The rows come from 4 hidden closed curves, with some noise, and rows from the same curve form a group. Each curve winds through 8 dimensions. The rows are also pushed far along 5 directions, which tell nothing about the answers.
In the rows, 128 means zero.
Known rows, each followed by its group:
[ 63 120 118  82 132 107  63 106 151  98 123 109 141  90  81 144  67  72
 130 121 103] | k_657
[119 167 129 113 123 127  96 145 139 155 155 143 160 119 116  93 191 118
 120 101  95] | k_49
[163 139 101 184 116 143 145  96  66 105 181 137 124 148 176 179 150 135
 171 219 206] | k_657
[ 58 117  94 128 137 134  90 101  85 111 157 111 136 112 132 119 150 119
 172 135 179] | k_962
[ 91 120 131 117 158 106 108 131 128 141  81 125 104 104 150 196  44 178
 146 114 172] | k_962
[ 82 169 127  97 138 148 150  91 175 125 139 131 141 124 100  78 121 141
 129 109 103] | k_657
[117 127 128 153 111 181 163  98 143  92 110  99 106 187 106  64  65 207
 120 157 141] | k_962
[110 112 142 131 112 137  81 117 156 151  79 142 131 110 140 200  39 161
 120 120 112] | k_657
[ 98 126 146 135  98 154 125 140 134 173 163 136 171 143  99  71 176 114
  79 114  76] | k_49
[140 128 111 106 110 126  95 137 127 173  90 167 138 114 125 163 118 108
 145 121 121] | k_962
[216 147 127 158 110 139 212 143 119 138 131 154 121 171 156 106 155 151
 103 152 124] | k_657
[105 163 113 124 130 157 122 123 141  89 158 125 151 128 105  67 152 102
 141 101  94] | k_657
[149 131 101 148 151 108 148 145  92 131 162 119 120 153 191 161 144 163
 189 200 237] | k_657
[118 140 104  93 156 100 127 134 118 167 107 166 138  87 158 218 107  75
 167 125 139] | k_823
[ 60 105 110 118 130 141  90 110 113 120 140  96 145 132 137 143  90 107
 167 167 154] | k_49
[189 156 114 136 136 124 161 140 110  69 155 108 110 157 149  58 164 156
 143 151 159] | k_49
[129 142 102 154 118 135  99 134 100 118 114 150 122 104 125 191 159  84
 136 100 109] | k_49
[ 44  97 104 136 122 154  99  62 100  97 160  98 133 115  98 125 122 123
 132 144 146] | k_962
[177 101 113 187 110 136 153 178  98  58 132 103  97 132 178 145 175 113
 106 128 144] | k_657
[118 107 113 134  95 129  72 127 149  44 127  68 126 149  68  78 111  93
  76 112  53] | k_823
[174 124 144 108 121 126 127 146 125 162  86 150 113 130 143 143  94 155
 143 156 154] | k_962
[144 117 133 125 130 106 112 177 102 124 141 120 148 115 124 124 174  39
  99  97  57] | k_823
[ 88  98 131 109 108 141 107  87 136 130 111 108 127 118 128 150  71 138
 113 157 126] | k_823
[171 140 145 154 142  98 131 138 108 121 155 155 135 114 161 182 133  94
 148 137 141] | k_962
[113 119 109 179 100 158 110 144 112  64 143  93 129 144 149 121 130 122
 108 130 112] | k_657
[ 78 110 113 103 110 122  82 112 122 140 114 120 139  95 130 185 104  86
 116 147 116] | k_823
[155 126 119 145 118 111 106 149 122 142 157 130 137 127 178 181 193  93
 167 167 167] | k_49
[177 129 106 145 144 114 157 148 109  92  79 128  82 121 163 186 116 115
 143 117 139] | k_823
[ 90 123 112 160 115 168  93 128  84  57 141  88 119 150  56  53 143  93
 122 106  92] | k_823
[103 168 105 109 122 136 129 136 152 124 141 137 132  98 137 137 191  99
 132 119 131] | k_657
[ 61 102  89 122 125 109  13 160  88  91 109  82 139 120 123 158  75  82
 162 128 133] | k_823
[155 114 145 128 132  99 120 105 141 162  99 158 117 122 132 206  36 171
 126 154 161] | k_49
[155  78 158  95 128 110 149 141 162 166  76 140 107 114 114 145  83 147
  91 118 123] | k_657
[112 116 125 125 103 148 127 122 161 111  93  90 117 144 126 119  91 155
  86 127  88] | k_823
[121 141 148  99 117 138 149 100 201 154  88 122 118 128 128 134  83 190
  91 122 100] | k_823
[ 80 140  99 146 126 145 125 147 112  78 139  80 117 151 115  98 124 131
 118 142 137] | k_962
[111 154 111 148 131 142 151  81 104 108 189 150 145 120 129 132 152  94
 160 158 154] | k_962
[110 178 126  81 146 132 157 132 127 167 155 164 155 100 133  93 170 105
 135 121 121] | k_49
[145 126  97 129 110 120  63 155  97  80 121  91 128 135 137 120 137 102
 125 138 106] | k_49
[143 110 155 140 128 137 142 103 112 108 130 137 114 118 106 109 121 126
 117 120 123] | k_49
[191 124 149 139 100 139 179 116 153 128 149 125 133 159 142  82 155 154
  84 155 102] | k_823
[100 150  72 161 113 136  95 118  82  97 156 116 138 145 119 159 123 113
 132 162 141] | k_49
[148 103 103 173 141 100 109 157  97  91  80  98  90 143 178 208  76 157
 148 123 162] | k_823
[155 140 149 152 118 146 144 116 134 141 130 140 138 144 186 146  88 189
 140 161 150] | k_657
[117  99 163 120 120 132  93  91 170 139 131 113 141 147 113 107  72 171
 140 152 137] | k_49
[110 115 107 111 100 143 110 167 140 125 101 130 149 128  95 111  86  94
  68 101  55] | k_962
[226 124 136 142 117 132 187 154 132 176  79 188 111 129 184 146 168 168
 131  98 143] | k_962
[ 98 143 107 120 146 112  96  93 134  91 111 111 115 135  91 138  64 134
 152 124 131] | k_657
[143 118 119 169 128 129  89 154 126  35  99  47  79 183 113 112  83 161
 137 151 143] | k_962
[ 95 147 117 136  99 166 130 124 150 135 123 132 148 154  90  94 123 119
 106 115  80] | k_962
[148 155 155 142 129 172 181  90 129 105 154 129 108 152  98  41 162 173
 131 139 141] | k_823
[ 92 108 124  82 133  89  51 134 158 105  80 118 125  81  88 176  44  73
 117  92  86] | k_657
[ 93 137 111 125 133 156 136  72 153 126 119 126 115 144 103 132  86 184
 153 151 162] | k_657
[204  83 130 184 102 131 123 170 143  60  96  75  92 181 160 107 142 156
 126 126 131] | k_49
[ 79 118 104 129 145 111  85 125 140  84 128  89 120 130 122 144  97 120
 167 130 161] | k_49
[ 95 137 111  94 108 133  71 118 175  80 115  82 133 140  62  53 106 135
  87  96  60] | k_49
[114 112  90 134 140 118 132 136 112  77 142 108 131 131 119 113 144  79
 139 102 117] | k_823
[ 67 128 127  86 116 164  97  71 145 164 126 134 152 135  86  97  74 150
 156 169 140] | k_962
[ 97 121 122 119 136 118 122 170 137 136  78 123 115 106 127 147 106 134
  96  66 106] | k_962
[180 139 130 128 140 136 180 130 138 125  76 141  96 136 162 155  89 159
 141 130 134] | k_823

New rows. What belongs after each?
[109 159 119 153 110 167 159 133 129 101 159  96 125 172 111  73 161 136
 115 163 125] | k_962
[174 143 137 138 130 135 149 107 107 169 163 154 137 152 182 145 150 165
 189 212 206] | k_962
[ 67 166 136  93 160 105 131 134 142 220 151 175 167  71 160 194 163 108
 144 104 138] | k_962
[188 113  98 161 121 116 150 208 116  92 107  98 104 176 162 110 153 145
 124 129 152] | k_657
[125 114 164 103 119 131 166 101 154 168 111 146 126 124  99 107  77 173
  66 126 103] | k_49
[220 120  99 148 108  97 125 172 100 128  98 148 111 147 148 189 130 102
 130 160 145] | k_657
[ 66 130 132 125 139 150 119  82 161 166 129 145 150 136 117 155  61 160
 171 142 159] | k_49
[133  87 117 167 120 125  90 147 124  83 101  78 101 153 162 160 109 142
 156 137 155] | k_49
[ 82 141 136  72 121 152 137  69 149 177 133 145 143  85 129 146 145 112
 123 150 113] | k_49
[ 87 123 103 112  93 139 110 124 113 130 150 118 152 108 124 138 167  58
  98 153  96] | k_823
[188 134 136 156 124 116 140 181  83 122 146 128 123 148 174 135 145 122
 136 176 165] | k_962
[112 117 147  78 127 118 121 145 194 135  84 133 133  96 113 127  72 115
  92  83  76] | k_657
[104 116 118 142 117 169 110  95  93  94 125 122 121 146  86  95  88 128
 152 148 138] | k_823
[191 150 149 151 130 122 155 148 138 140 141 154 134 143 163 110 185 125
 154 112 129] | k_962
[105 138 112 126 146 139 115  70 113 105 137 148 129 120 110 156  64 121
 190 159 168] | k_49
[126 124 102 120 130 106 128 166 106  96 126 109 115 105 137 140 168  69
 115 119 123] | k_49
[122  92 166 118 132 136 137  77 171 130  88 123  96 108 119 156  84 163
 127 116 133] | k_49
[109 129  61 124 141 102  78 155 108  50 116  90 106 113 123 173 112  86
 145 130 144] | k_962
[171 112 104 160 102 141 104 155 105  99 126 110 128 166 137  99 164 118
 143 139 125] | k_962
[206 140 126 165 117 131 156 123 105 136 149 169 122 154 153 130 152 169
 154 165 185] | k_823
[103 159 124  98 119 152 164  99 161 167 127 160 137 117  75 101 171 113
  96  98  85] | k_657
[132 118 108  86 112 126 114 167 159 113  83 138 131 109 101  85 127  83
 112  72  85] | k_823
[119 134 134 138 138 118  94 148 113 147 125 121 132 138 150 147 113 161
 151 137 157] | k_823
[211 120 132 110 113 106 116 184 164 168  56 175 116 110 172 210  89 138
 131 124 133] | k_657
[180  92 159 138 114 114 138 135 176 126  49 129  94 149 103 139  28 206
  65  90  94] | k_49
[144 122 141 117 111 114 140 170 107 169 104 155 134 101 114 137 139 102
  49  88  68] | k_49
[135 135  83 117 157  94 108 140 111  90 117 120 103 103 154 197 107 120
 167 147 184] | k_962
[222 149 119 180 134 119 186 184 110 119 104 165 110 134 193 179 146 135
 119  98 122] | k_657
[ 97 151 131 138 145 146 156 123 137 104 191  91 141 155 139  50 189 147
 149 141 149] | k_962
[ 71 133 119  96 116 144 131 135 167 102 152 107 153 109 105  77 142  80
  94 114  83] | k_657
[165 140 142  96 125 131 159 102 135 162 147 144 134 113 174 135 169 136
 139 182 153] | k_49
[117 130 108 163 146 135 107  80  36  73 178 123 120 120 138 151 119 109
 194 185 195] | k_49
[137 112 126 149 106 139 142 115 134 107 139 122 131 161 101 103  95 141
 104 152 124] | k_49
[104 133 115  98 142 131 169 131 129 158 144 147 156 108 134 119 162  73
 130 111 102] | k_823
[105 177  86  96 106 149 144 123 120  99 180 106 149 133 100  36 207  97
  77 144  82] | k_49
[109 167  86 129 116 153 149  93  89 128 167 143 144 131 129 134 145 116
 128 179 140] | k_49
[163 127 101 134 124 113 159 175 151  98  96 127 114 130 127 117 165 102
  93  60  81] | k_823
[141 153 131 124 125 149 189 132 125 158 117 150 111 133 148 127 130 168
 120 158 166] | k_962
[181 145 150 125 123 153 218 113 157 145 130 179 130 126 137  70 171 143
 115  97 114] | k_962
[143 153 120 129 129 153 175 165 120 131 120 147 134 135 136  78 162 115
 122  93 101] | k_49
[127  99 103 187 140 136  91 127  73  48 139  98 106 142 123 140 108 128
 162 126 158] | k_657
[130 138 171 108 145 131 161  78 168 184 157 131 124 114 146 167 155 171
 128 174 154] | k_962
[136 125 165 118 159 102  81 127 134 150  90 148 132 113 136 159  40 164
 160  95 123] | k_657
[139 113 126 127 118 128 141 175 123 159 125 126 124 135 122 102 198 121
 102 110 124] | k_657
[138  94 169 130 142 135 136 120 130 158 103 138 116 127 108 112 108 169
 115  94 120] | k_657
[143 127 118 121 102 114  99 144 141 126 104 118 127 120 140 173 115 105
  95 139  93] | k_823
[102 114 128 130 126 132 146 153 146 158  93 127 131 124 128 136 133 131
  86  70  82] | k_823
[ 81 120 127  99 130 125 115  97  97 154 154 159 148  73 116 153 135  80
 132 135 142] | k_962
[ 88 170  92  80 142 103  83 159 108 138 136 137 153  87 118 135 149  67
 130 107 103] | k_49
[146 125 126 149 151 145 150 119 111  93  97 124 104 156 150 115  51 187
 175 134 168] | k_49
[ 97 149 154 126 146 143 174  72 128 177 159 165 154 119 135 149  89 153
 127 144 128] | k_657
[107 122  86 153 120 138  84 134  99  89  94 122 125 142 108 164  55 113
 139 119 113] | k_49
[143 101 136 140 122 139 170 135 121  74 105  84  91 147 119  67 113 165
  74 112 110] | k_49
[180 103 155 151 140 130 141 129 142 125  61 153  91 121 123 162  73 178
 117  70 114] | k_657
[147 163 112 106 127 117 138 143 124 173 123 207 146  76 123 198 166  38
 138 105 104] | k_49
[113 137 140  91 120 127 156 140 146 212 131 149 142 122 102 101 204 122
  91 116 111] | k_657
[167 105 139 202 112 155 173 143  95  68 135  89  90 170 138  75 173 173
  92 113 135] | k_49
[168 116 142 150 124 141 180 101 144 116 149 115 103 139 178 136 188 152
 154 172 183] | k_49
